The rows of a group lie close to one hidden flat surface of 6 dimensions, which passes through zero. Surfaces can cross.
(in the rows, 128 means zero)
Known rows, each followed by its group:
[126 101 100 101 161 147  87 112 103 118 119  93 130 116 146 108 158  99] | D
[137 100 147  91 113 110 176 107 104 115 150 133 152 116 158 107 148  98] | D
[121  61 147 157  87 117 138 126 183 136 143 141 130 128  80 140 130 117] | D
[122 102 114 142 142 104 133 119 210 101 132 125 123 119 125 131 129 127] | T
[166 139 108 134 136 124 112 116 138 180 146 112 120 122 102 136 149 123] | S
[101 118 129 132 137 153  73 155  98 124 143 100 168 141  90 134 133 100] | G
[164 121  98 150 147  97 144 123 239 133 145  85  91 119 119 130 137 123] | T
[156 196 140 119 129 156  93 120 113 157 112 173 112 130 118 149 125 143] | S
[ 88  94 185 109 126 130  78 141  80 134 158 158 207 111 116 134 131  81] | T
[ 93  97 139 122 136 112 158 135 142  65 126 118 164 127 166 110 121 111] | S
[131 165 173 115  89 126 154 137  96 144 141 144 139 150 107 138 120 128] | G
[161  96 154  91  95 103 173  95 130 170 172 135 178 133 116 118 156  76] | S
[128 101 117 147 108 108 109 110 117 179 144 110  72 132  88 143 137 136] | G
[106 171 111 152 150 151  98 158 137 102  92 125  95 134 132 139 103 166] | T
[191 135 116 115  96 143 128  73 162 177 108 184  84 121 111 146 150 130] | D
[ 92 100 112 122 152 144  91 128 126  86 123 127 158 133 135 120 126 108] | S
[105 136 145 145 136  92 145 150 120 130 153  91 125 134 117 132 118 127] | G
[118 135 136 117 104 145 143 126  59 121 112 160 135 146 143 120 120 143] | T
[111 161 150 151 108 134 101 152 179 124 131 141 112 138  94 168 111 127] | T
[ 68  45 103 116 165 131 110 102 133  62 119 123 184 122 146 112 128  95] | S
[125 176 101 145 157 152  86 134 103 132 109 124 108 141 121 145 121 151] | D
[134  97 206 106  93 141 129 154 118 132 149 149 178  93 135 119 150  94] | G
[103 181 166 129 128 160  84 169  64 134 119 148 147 127 128 144 114 136] | T
[ 84 156 179 101 113 115 159 174   8 100 158 108 193 151 154 110 112 104] | D
[132 189  90 114 106 208  75 109  51 131 104 156 155 211  68 143 117 122] | G
[144 195 173 148 106 103 170 167 154 144 126 129  70 101 150 143 111 176] | G
[161 207 130 138 147 130 121 159 156 147 144  99 124 131 120 141 130 132] | S
[145 107 108 113 158 130  96  96 143 139 138 139 159 119 123 126 147 101] | S
[116 103 129 122 127 146  99 133 127 122 136 105 129 123 119 125 147 105] | D
[126  81 136 159  98 109 147 115 169 147 141 153 135 135  82 135 118 133] | D
[111  89 107 145 139 101 119 114 131 153 146  90  95 124 102 131 137 129] | G
[ 90  67 120 129 107 144 116 100 143  89 114 159 127 148  98 134 120 124] | T

New rows, each followed by its group:
[132 116 109 125 140 140  84 106 117 151 132 137 138 129 100 137 141 112] | S
[133 109 115 148  84 146  95 129  81 181 137 106  78 144  71 148 142 148] | S
[151 140 108  97 116 134 115  74  39 175 123 170 150 169 102 126 134 116] | D
[ 74  53  92 153 132 125 124 149 120  99 140  55 103 139 113 118 129 139] | S
[ 84 101 175 137 107 110 130 125 200  77 128 177 140 130 119 157  97 119] | T
[ 96  27 136 105 164  95 139  96 115  95 146 140 190 101 169  99 145  96] | T
[ 71  46 122 136 109 107 169 117 113  85 118 127 109 126 150 110 114 143] | S
[ 91 131 131 114  96 190  59 141  53 126 127 127 154 171  65 146 131 102] | S
[141  98 130 127 155  90 173 109 189 113 121 135 103  84 188 116 130 146] | G
[103 163 222 134  67 125 127 198  72 168 181  98 144 135  79 155 116 107] | G
[153 121 135 110 138 105 159 128 157 131 167  93 173 132 126 114 145  90] | S
[134 148 140 117 105 147 143 123  70 143 118 146 128 138 136 118 128 142] | T
[101  38 137 124 105 149  87 129 136 125 149  92 146 118  96 128 162  85] | D
[126 107 152 116 108 120 130 126 105 144 150 128 151 138 110 127 132 107] | G
[131 119 105 117 165 122 135 115 155 104 113 117 121 106 170 116 141 128] | D
[ 98 100  79 128 185 136  72 125  93 118 133  95 151 138 123 124 132 114] | D
[144 130 121 146 133 109 147 117 142 157 125 132  93 108 135 123 125 150] | S
[118 212 181 122  93 170 113 203  91 105 124  91 102 121 146 141 124 136] | D
[119 127 144 135 133 128  97 140 139 128 137 123 145 118 117 138 128 113] | T
[143  73 164 111  57 131 146  95 108 177 150 163 144 149  74 131 138  96] | D
[145 107 112 125 148 196  58 130 159 124  89 157 116  65 151 124 158 136] | G
[132 122 163 112 145 124 165 144 168  89 123 140 172  91 185 103 126 119] | G
[136 133 145 127 125 138 128 142 145 127 121 135 128 105 142 127 130 132] | G
[157 145 174 106 107 105 161 136 116 162 161 138 152 117 126 124 143 102] | T
[158 183 154 109 132 108 183 164 171 108 163  90 170 139 146 119 128 100] | S
[127 114 141  98  98 140 157 105  26 142 117 167 151 135 152 108 128 128] | T
[157 122  87 140 168 140  43  83 131 196 113 155  99  97 101 145 153 140] | S
[127 149 148 138  72 146 138 130 161 121 113 162  89 166  88 154 103 142] | T
[163 127 114 126 117 117 155 116 146 154 134 105 118 131 123 119 148 121] | T
[134 135 117 128 135 151  83 104 113 152 100 182 113 116 126 145 124 144] | S
[ 90 153 133 137 116 163 103 145  82  93  91 168 125 149 127 139  97 154] | T
[102 213 131 150 141  76 170 180 118 100 148  81 114 175 128 143  80 156] | G
[124  68  68 131 124 131 128  90 146 117 119 120 110 150 107 115 139 124] | T
[143  69  98 114 101 113 142  46 103 174 135 152  91 157  97 122 147 119] | G
[ 98  89 133 117 110 148 105 106  84 119 118 160 138 139 111 132 130 120] | S
[120  61 156 101 112 146 108 120 113 130 145 132 184 109 113 122 149  85] | G
[137 132 149 166 103  72 162 133 153 192 151 113  27 103 124 146 119 174] | G
[158 189 240 110  76  92 175 161 149 156 174 164 158 115 122 153 117 103] | T
[112  84 163  92  83 207  59 182 145  97 138  45  87  81 128 132 190  70] | D
[111 178 108 151 152 105 135 147 113 110 140  96 122 165 115 139 101 139] | G
[163 123 126 112 112 163 119 109 145 138 102 175 105 100 151 126 145 140] | G
